The groups are shells around one centre, one inside the other: the same stretched ball of 6 dimensions in 7 sizes.
(in the rows, 128 means zero)
Known rows, each followed by its group:
105 131 58 104 93 139 123 131 : zana
142 156 94 59 139 141 114 117 : Zil
103 137 53 123 86 122 147 140 : Dapa
148 128 142 159 77 68 182 135 : Zil
119 162 77 85 135 153 124 137 : Vefan
124 126 100 86 126 101 110 133 : dufa
101 125 99 96 136 97 135 152 : Zil
107 124 102 130 109 70 164 154 : Zil
123 143 95 105 121 100 146 142 : dufa
140 162 75 99 108 168 101 122 : Dapa
146 167 83 112 95 175 123 118 : zana
139 142 108 133 92 91 166 134 : Vefan
140 120 151 162 87 62 171 144 : zana
138 171 96 133 101 184 127 133 : zana
110 127 105 119 121 95 134 152 : nake
127 124 97 128 82 111 138 129 : dufa
147 144 136 133 100 116 160 130 : Vefan
110 137 96 98 115 147 146 133 : fel
124 124 98 71 120 118 126 119 : zana
118 132 103 155 73 129 163 139 : Dapa
110 158 61 110 118 151 117 146 : nake
131 131 109 137 82 88 177 133 : nake
126 135 130 119 115 119 155 138 : dufa
128 150 88 140 82 156 140 132 : nake
125 116 100 127 86 69 153 135 : dufa
135 143 84 87 97 161 126 109 : Zil
116 129 85 130 101 78 138 149 : Dapa
117 146 59 124 74 152 150 126 : nake
146 185 89 110 124 176 118 133 : Zil
125 160 93 98 135 175 95 138 : zana
126 163 64 81 115 193 110 119 : fel
103 125 58 105 97 118 120 136 : fel
117 144 60 125 71 127 174 126 : zana
121 117 86 108 77 94 169 120 : Vefan
143 145 139 112 128 108 147 136 : Vefan
128 159 110 131 116 152 140 144 : nake
116 126 134 131 135 67 141 164 : fel
119 121 78 110 82 106 143 124 : dufa
149 138 114 120 94 94 149 124 : Vefan
114 137 84 160 69 118 167 144 : Vefan
110 130 64 113 85 120 144 131 : nake
131 145 84 119 73 153 163 115 : Dapa
140 158 62 113 94 138 104 126 : Zil
132 133 107 74 128 113 127 123 : dufa
154 146 123 117 105 105 145 125 : Dapa
147 140 132 140 109 71 145 145 : fel
130 161 88 129 100 178 118 134 : Dapa
117 138 109 117 139 116 94 157 : fel
122 118 95 93 92 85 177 119 : fel

New rows. What belongs after each?
114 149 69 106 97 170 137 127 : Vefan
123 139 99 107 131 112 101 147 : nake
109 118 112 115 114 81 157 146 : Vefan
104 148 65 125 111 125 129 154 : Dapa
154 164 94 107 110 138 116 124 : fel
100 148 55 106 119 142 111 150 : zana
109 147 65 96 121 144 108 141 : nake
109 141 66 128 93 119 140 144 : nake
106 123 96 83 139 89 126 146 : fel
132 142 67 106 78 135 143 114 : dufa
125 140 68 123 77 136 134 125 : nake
128 130 148 110 141 107 124 146 : fel
143 151 80 114 85 149 125 117 : Dapa
113 126 103 154 71 120 171 139 : zana
114 150 92 132 127 135 95 160 : fel
145 150 125 147 104 108 140 143 : dufa
108 124 93 121 102 89 157 145 : dufa
119 124 103 121 85 131 156 126 : zana
114 153 81 160 77 145 164 146 : Dapa
122 119 68 112 69 81 165 120 : Zil
117 157 64 110 103 144 144 136 : nake
131 133 124 131 97 123 148 133 : nake
140 117 127 154 68 69 173 131 : zana
117 136 103 166 77 114 168 149 : Vefan
150 160 103 119 108 133 123 129 : Vefan
148 137 149 158 89 107 163 136 : fel
117 136 56 101 76 132 160 116 : Dapa
134 167 95 154 96 145 143 146 : Vefan
143 168 92 70 144 154 102 125 : fel
127 144 114 108 118 119 159 135 : dufa
142 145 142 145 115 106 140 148 : dufa
135 108 145 132 102 53 151 139 : Dapa
118 107 105 72 124 67 140 128 : Zil
128 130 89 80 131 103 91 133 : fel
113 147 65 130 102 120 122 150 : Vefan
140 131 140 141 116 86 120 148 : zana
126 118 118 139 90 64 166 141 : nake
110 135 64 112 95 127 125 136 : nake
130 105 140 98 127 49 131 138 : fel
113 125 89 145 75 110 155 139 : dufa
138 153 115 98 126 130 142 131 : dufa
118 139 82 94 103 150 140 123 : dufa
131 151 66 144 70 122 148 133 : zana
